There are 9 hidden switches. A switch that is on adds its own fixed numbers to the row, and there is some noise. The rows also spread widely along 14 directions, which tell nothing about the answers.
Some rows, each with its switches (1 for on, 0 for off) after it:
[  0  -4   6  17  -6   0  16   3   1  -2  -8  -4   1   1   1 -17   2  -1
  -7   1   5 -13   4  10   1   4   7  11   3   2   8   7  -2] | 0 0 1 0 1 0 0 0 1
[-16 -23  11  -8   3  -2  21   1  24   1  22  22  -2   7  16  -4   0  16
 -25  10   9  18   0   1  -4  -5   9  -6 -25 -14 -15  -6  -4] | 0 1 1 0 1 0 1 1 0
[  0 -11   8   2   2  -1  -7  -6  -7   2   6   3  -6   7  10   3   1  16
 -14  -8 -14  -4  -9   2   0  -3  15   4  -5 -17   0  14   4] | 0 0 0 1 0 0 0 1 1
[  4  -1   7   6  -3  -1  -1   4   4  -3   0   6   2   2  11 -13  -5   2
  -9  -7 -16   3  -1  12  15  -6  -1  -4 -14 -15  -4  16   2] | 0 0 1 0 0 1 0 1 1
[ -3 -23  10  -7 -15  12   6  -1  14  12  19  17   6  10   6  -6   1   8
  -5   4   9  13   9  -8   2 -10   0  -3  -8  -7  -7  -4   4] | 1 0 0 0 0 1 0 1 1
[ -8  15  -4   3  20 -17  11   3  19   5   4 -16  -5  10  12   1   5 -11
  11  -1  -7   6  26  15   7   0   9   0 -16  -1  -8  -7  -1] | 1 1 1 1 0 0 1 0 1
[-11  -4 -10 -10   9 -12  -3  11  13   6   3   0  -5   3   5   6  10   3
   1  14  -2  14   7 -19  -1   3   7  -2 -13   6 -11  -1  -6] | 0 1 1 1 0 0 0 0 0
[-11   9   8   8  -5  -3  20 -13   3  10 -18  -6  -2  -8  -2   7  14 -15
   0  -8  25  -3   5   1  -5   7 -16  17   3  15  11   8 -18] | 0 1 0 0 0 0 0 0 0
[-17  -8  -7  -5  -4 -19  22  -7   5  20  -4 -15  -8   6  -4   0   7 -16
   8  -2  27  23  54  21  11   1  -2 -13  11  10  -9 -10 -20] | 1 0 0 1 0 1 0 0 1
[ -5   5  -6   5  -2   4  14 -17  -7   8 -11 -13 -12  -3   5  16  11  -7
  14 -18  20   1   1 -12  -9   9 -15   6   8   1  14   8  -7] | 1 1 0 1 0 1 0 1 1
[  2 -18   0   1  12 -17  -7  -2   6   4   9   3 -14  15  18  -2   4  16
 -18   2  -1  13  10 -15  18 -10  28   1  -9 -11 -18  18  -5] | 0 1 1 1 0 1 1 1 1
[ 12   7 -12   8   8 -13   0  -5 -12 -10 -23  -9   1   4   6 -10   0   7
  21   3  23  -2   2  -8   3  -1 -10   2  17   9   4  11  -3] | 0 0 0 1 1 1 1 1 0
[-5  7 -1  5  9 -9 13 -9 10  5  2 -7  1 10 10  7  2 -7 16 -2 14  5 11  2
 -1 -1 -5  3 -3  1 -7 -1  0] | 1 0 0 1 0 1 1 0 1
[ -3   5  -2  -1   1  -6  16 -10  -5  -1   0   6  -2  -5  13   1  -8   2
  -5 -13   4   7   2  21   3  11 -15 -13   7 -18  -4  11   6] | 0 1 0 0 0 0 1 0 1
[  9  -7 -12  12  -5  14  17   4  -8 -17   3  -8  -7   2  10 -15 -10  -7
   4  -3  -9  -2  -3  18  -4  -4  -3 -17   5 -16   0   3   4] | 0 1 1 1 0 1 1 0 1
[  6  -7 -18  -4  10   5   3   9  10   0  23   4   6  13   7   6  -2   0
  20  16   0   4  -8  -1  -9   0 -16 -16   3  -8 -11 -21  22] | 0 1 1 1 1 0 0 0 1
[-10 -13   0  -2   6  -6   3   1   0   6  26   1   6  12  12   4  -2  16
  -6  12  -4  -4 -10  -6 -10  -3  16  -6  14  -8 -11  -6  19] | 0 0 1 1 0 0 1 1 0
[ -5  -1   1  10   6 -19 -15  -7 -12  13   9 -12  -2   3   4  20   9  -1
 -12 -11 -18  -1  -6  -2  12  -5   6  -2  15 -11 -12  18   2] | 1 0 1 1 0 1 0 1 1
[ -9   4   6  10  12 -12   6 -16  -8 -13 -15  -4 -11   3  17   0  -4   9
  -8 -16   5   2  -9   8  -4  -3  12  -1  -5 -12  -6  30 -12] | 1 0 1 1 0 1 0 0 1
[ 12 -11 -11  -4  -4   3   3   1  -3  -5   1   9  -3  -1   7   1   0   3
   3   2   8  18  -2 -19   2 -12 -10 -12  -3  -1 -11  14  -6] | 1 1 0 1 1 1 1 1 1
[ -2  -1  -8  13   8 -21  -4   4  14   4   3  -2   0   5   3 -10   8   7
  -5   7  -1   6   7  -9  21  14  -1   3   0 -16 -12   7   7] | 1 0 1 0 0 1 1 0 0
[  6  12   8  -2   6 -11 -22   5  -5   4   4  -5  21   5  -1  -5   0  -3
  10   3 -16  -5   4  32   7 -20 -12 -13  16   2  -8 -11  12] | 1 1 1 0 1 0 0 1 1
[ -5   6  -4   6  -6   0  21   2   2  18  12 -13  -2  -6   8   9   5 -17
  -3 -12  -9   2  17  -9   6   5   1   3   3   0   4  11   9] | 1 1 1 1 0 0 1 1 0
[  8 -16  -3   8  -8  15   7   5  12  -6   4  12   2   6  -2 -10   4   9
  -1   8   1   1  -9 -18  -2   0  -2  10 -14  -6  -1   7   3] | 1 0 0 1 0 0 0 0 1
[  2 -12   0  -7   6  11  -1 -20  -2  -7  -8  10  -7   9   1   6   4   8
   8  -8  16  13  -8  14  -8  -7 -26  -5 -15 -15   2  -7 -16] | 0 0 0 1 0 0 0 0 0
[ -2  -3  17  12  -8 -11 -26  -1 -18   2  -5  -5  15  -6  -7  -1   9  10
 -17   8 -18 -19 -23   6  -2 -12   5   8  27   0  -3  13   0] | 1 1 0 1 1 1 0 1 1
[-15  -8   3  -8   4 -11   4  -4  -1   3   1  -2  -6   5   5   1   2   7
  -8  -2   3  14  15   6  -4  -6  16  -8  -2  -1 -13   6 -10] | 1 0 0 1 0 0 0 0 0
[ 13  -3   3  14  -2  10  10  -1  -6  -9  -2   3  -5   1  14 -17  -7   3
  -9 -13  -7  -6  -1   6   6  -1   7   3  -7 -15   6  18   7] | 0 0 1 0 1 0 1 0 0
[ -4  -1   8   4   2  -6   1  -5  -2  -4  -2  -1  -1   7  12  -5  -1   1
  -2   2   9  -4  -3   4  -6 -10  12   0   7   5  -8   8  -3] | 0 1 0 0 0 1 0 0 1

New rows. What belongs after each?
[ 18 -11 -11  21   0  -2  -7  -4  -9   9   1 -12 -14   9   1  -9   8  -1
   0 -11  -5  -7  15  11  25  13  -6   1  12 -27   8  -2   9] | 0 0 1 0 1 1 1 0 1
[ -9 -19  -3  -5   0  -8  -2  -4  -6   5  -2  -3  -5   8  -2  -5   7  18
  -3   8  11   2   9   7  -2   0   7  -6  14  -1   0  -7  -7] | 0 0 1 1 0 0 0 1 1
[  0  16  -2   5  18 -13   1  -9   6   2   1  -4  -3   6  19  10   0  -5
  10  -9   3   1  -3   5   7   6 -11  -2  -4 -13  -5   6   7] | 0 1 1 0 0 1 1 0 1
[ 10   7  -5  12  -6   9  15  10  -3 -15 -18  -9   2  -4   2 -20  -1  -8
  11   2   4  -6   4 -11  -9  -7   5   8  -1  19   6  16  -5] | 1 1 0 1 1 0 0 0 0
[  9 -15  -8  -1   4   9 -17   5   1  -2  14   4   5  14   3   0   4   8
  14  18   0  -1 -17 -15  -9  -8  -5  -4   7  -4  -8 -16  13] | 0 1 0 1 1 1 0 0 0
[-11  -2  10  -3  -2   5  10  -2   8  -2   6   8   1   3  15  -4  -5   2
  -4   0   3   3  -6   1  -9  -2   4  -2  -7  -7  -4   4   4] | 0 1 0 0 0 1 0 0 0
[  1  -3  -9   9   0  -5  19   4  13  -8 -14  -4   1  -1  -7  -4   9 -17
  11  13  23  16   9   0  -1 -14 -20  -5 -12  17 -11   0 -32] | 1 0 1 1 1 1 1 0 1
[  8  13 -10  19   3   2  23   2  -2 -21 -13 -13  -5  -2   8  -8  -3  -6
   9  -8  -4  -6  -9  -2  -6  -1  -2   3  -8   2   3  22  -5] | 1 0 0 1 0 0 1 1 1
[  1   5   1   8   4  -1   0 -10   0   4  -3  -2   8   1  -2  12   8  -6
   8  -1   7  -4 -11   1  -5  -6 -20   6   9   3  -1   5  -2] | 1 1 1 1 0 0 0 0 1
[ -7  -6  -1  -6   6  -7  -3  -8   2   0   2   5  -2   3   9   6   3   8
  -1  -2   4  17  -2  -6   1  -8  -8  -9  -9 -10 -10   8  -9] | 1 0 1 1 0 1 1 1 0
[ -8  13   0   4  18 -19  -9   3   4  -7  -4  -8   4   5   8   2   8   9
   4  11  -2  -8 -16  -7  -6  -2   4   3  -1   6  -8   0  -3] | 0 0 1 0 0 0 1 1 0
[ -5   7  -4  -3   3  -1  23   1   1   1   4  -4  -2   8  20   1  -9 -10
  20  -1  20   3  11  -2 -14  -4   8  -9   5  13  -6  -1   6] | 0 0 0 0 1 1 0 0 1
[ 10   0  -3  -2  15 -16 -33   0 -14   4   1   0  -2   6   3   9   3   7
  -5  -7 -29   4  -2  16  18  -8  -2 -10  -1 -19 -13  10   3] | 0 0 1 1 1 0 0 0 1
[ -5  12  12   8  -9  15  34  -1   5   9   6  -2   1  -6  18   0  -5 -15
  -2 -19  -4 -10   5   3  -6   4   0  11 -15  -3  19  10  10] | 0 0 1 0 1 0 1 1 0
[ 22 -11 -12  13  -5  12  -1   6   0 -10  -7  -4  -9   5  -1 -23   4   4
   2  -1 -13  -5   8   6  13   4  -4   5  -8 -17  11   2   2] | 0 1 0 1 0 0 1 0 1
[  6  -7  -8  -5  -1   2 -10  -1   1  -4  -5   7  -7   0   7 -11   4  14
   3   1   6   9   2 -18   4   3  -3  -7  -2  -9  -3   7  -1] | 1 1 1 0 0 1 1 0 1
[ -8   8 -18   0  11 -28   2   6   5  -3  -4  -2  -9  -1  14  -2  -3   9
   1  -3   0  18  10 -13  15  20   5 -14  -1 -12 -20  23   5] | 1 0 0 0 0 1 0 0 1
[ -8  -1   0  -9   1  -7   7  -5 -12   3  10   7   3  -3  12  13 -10   1
  -9  -6  -4   9  -7  10  -6  -4  -1 -18  13  -7 -16  16   7] | 0 1 0 1 0 0 0 0 1
[ 17  -6 -14  -9   5   1   1  -8 -12   0   0  10   3  10  12  -4 -13   7
  17 -12  20  19  15 -14   8 -11  -8 -14  12   0 -11  21  13] | 1 0 1 1 0 0 0 0 0
[  7   4   3  -5  -7  12  14  -4   1   5   3   9  10   7  17 -16 -14  16
  17 -13   6  -5  15  -2  -1   8   3   5   3  -9  16  11  31] | 1 0 0 1 0 0 0 1 1
[ -6  -2  11  -7  -9   7   3  -9  -6  -2 -14   2   0   0   8 -22  -5   9
   7  -8  12   0  19  21  -5  -3   2  -7   4  -6  12  -4  -5] | 1 0 1 0 0 1 1 0 1
[ 19 -22 -12  10  -6  -2   0  12   5  10  22   6   3  11   2  -5   0   0
 -12  11  -9   6   7 -20  22  -3  10   2   9  -5 -19  16  18] | 0 1 0 1 0 0 0 0 1
[ -9 -11   2  -1  -6 -15  15  -2  -5   6  -8  -2  -8   3   7 -16  -2  10
 -15  -5  16  10  29   4  11   2  21  -3   9   5  -4  16  -8] | 0 0 0 0 0 0 0 1 0
[ -1   8  -3   3  14 -14   7  -2  -4 -21 -16   3  -7   1  17  -7  -5  16
  -1   1  10  -2 -14  -6 -11   4  11  -2  -5   0  -8  19  -6] | 0 0 0 0 1 0 1 0 1
[ 16 -12   0   3  -4   8 -14  -9  -2   0   1  15   1   2   2   1   2   6
  -4  -9  -7  12 -10  -2  13  -7 -22  -2  -8 -24  -5  16   1] | 1 1 0 1 0 1 0 0 1
[ 20 -15   1  -8 -14  16   1   0  -4  14   5   8   6   9   1  -6  -1  -8
  10   0  12   6  23 -11   6 -22   0   4   6  18   1   6   3] | 0 1 0 1 0 0 0 0 1
[  9  22 -12  14  16 -15   1  -2  -2 -13 -14  -8  -4  -2  13  -1  -1  -4
  14 -10   1   1  -6  -2   8   7 -15  -5  -2  -8  -6  19   2] | 1 0 1 0 1 1 1 0 1
[  9   7   1   1   3  -2  -6  -5  -8  -4  -3   6  15  -5   3   0  -2   5
   4  -3  -3   1 -12   8   2 -10 -25  -6   9  -7  -2  10   7] | 1 1 1 1 1 0 1 1 0
[ -7  16  -4   5  19  -8   0   4   9 -23 -11  -5   2   4   7  -4  -1   8
  12   5 -11  -3 -20  12 -15   0  -4  -5 -18  -6  -7   3  -5] | 1 0 1 1 0 0 0 0 1
[  5 -12   7   8  17  -4   2 -22  -2   7  11  -5 -15  19  14   8   4   4
  -6 -19   7   4  15  21   6 -11   9   1  -3 -22  -4  -1  -1] | 1 1 1 1 1 0 1 0 1
[ 10  -6   5  21  -2   0  -4  -7 -12  12   6 -14  -6   3  -1  10   9 -17
 -15 -16 -20 -10   1  17  15  -8   0   8  10 -11   2  14   0] | 0 1 1 1 0 0 0 0 1
[-17   9  -5  -6   8 -20  15  -1  -1  14  -2  -6  -9  -3  14   7  -2   1
  -3 -11  -2  11  24   6   6  20   9  -4  -3  -8  -2  12   5] | 0 0 0 1 1 0 0 0 0
[ -9   3   1  -1   5 -19  12   3  -7  -1  -2 -10  -3   5  12 -16  -9   1
  -5   0   2   1  27  23   4  -5  27 -13  14   6 -11   7  -2] | 0 0 1 0 0 0 1 0 1
[  1 -11  -1   1  -2   3   8   0   2   6   7   2  -5   1   6  -2   6   2
  -7   0   6   4   5  -6   1  -2  -2  -1  -1  -4   1  -3  -1] | 0 1 1 0 1 0 1 1 0
[-4  4  2  0  4 -8  1  7  6  9  6  0  5  3  9  4  2 -1 -2  5 -9 -3  1 -9
  1  0 11  6 -1  4 -5 10  9] | 0 1 1 1 0 0 0 0 1
[  2  -1   3  13   2  -5   3   0  14   7  11   1  12   8  -3   3   5  -5
   0   5  -7  -1  -1  10   9  -1 -11   7  -4  -8  -9   0   9] | 1 0 0 1 0 0 0 0 1
[ -9   8 -11 -11  29 -29  -9 -15  -3  -2  -4  -4  -8   8  17  16   2  17
  14  -3  16  16   1   3  -2   3  -9 -19   6 -12 -15  -1  -2] | 1 1 1 1 1 1 1 1 1
[  6  -1  -6   5  -6   8  14   5 -11 -12   6   3  11  -1   5   2 -11  -4
   5   3  -4  -4 -23  -3 -13 -12  -9  -9  10   6  -9  16   6] | 0 0 0 1 0 0 0 1 1
[ -9 -20   2 -10 -14  24  30  -1  15   2  23  17   2   7  15 -13 -11   6
   8   4  19  12   9  -2 -15  -2  -2 -15  -8 -11  -2 -14  12] | 1 0 1 0 0 1 1 0 1
[-11  15  -4  -8   5  -6  22  -5  -5  -8 -15   4  -4  -9  19  -3 -10  10
   6  -8  10   4   0  -3 -13  15   0  -4  -6  -4   5  18   2] | 0 0 0 1 1 0 1 0 0
[ -4 -22  -4  -3   3   6  11   3  12   8  22   0  -6  17   7  -2   4   7
   1   8   1   5  12  13  -4  -2   4  -9  -4 -13  -1 -25   8] | 0 1 1 1 1 0 0 1 1
[ -6 -10 -13 -12   9 -16  -7  -6  -8  16  14  -3   0   9   4  16   5  11
   8   5  10   8   7  -1   2   4  -7 -15  28  -3  -9 -10  12] | 0 1 1 1 0 0 0 1 1
[ -2  -6  -1   8  -5   5   0  -1  -5  15  16 -21  -6   8  -1   9   9 -21
   6  -7 -13  -2  18  13   0 -10   6  -5  12  -2  -2 -12   2] | 1 1 0 1 0 1 0 0 1
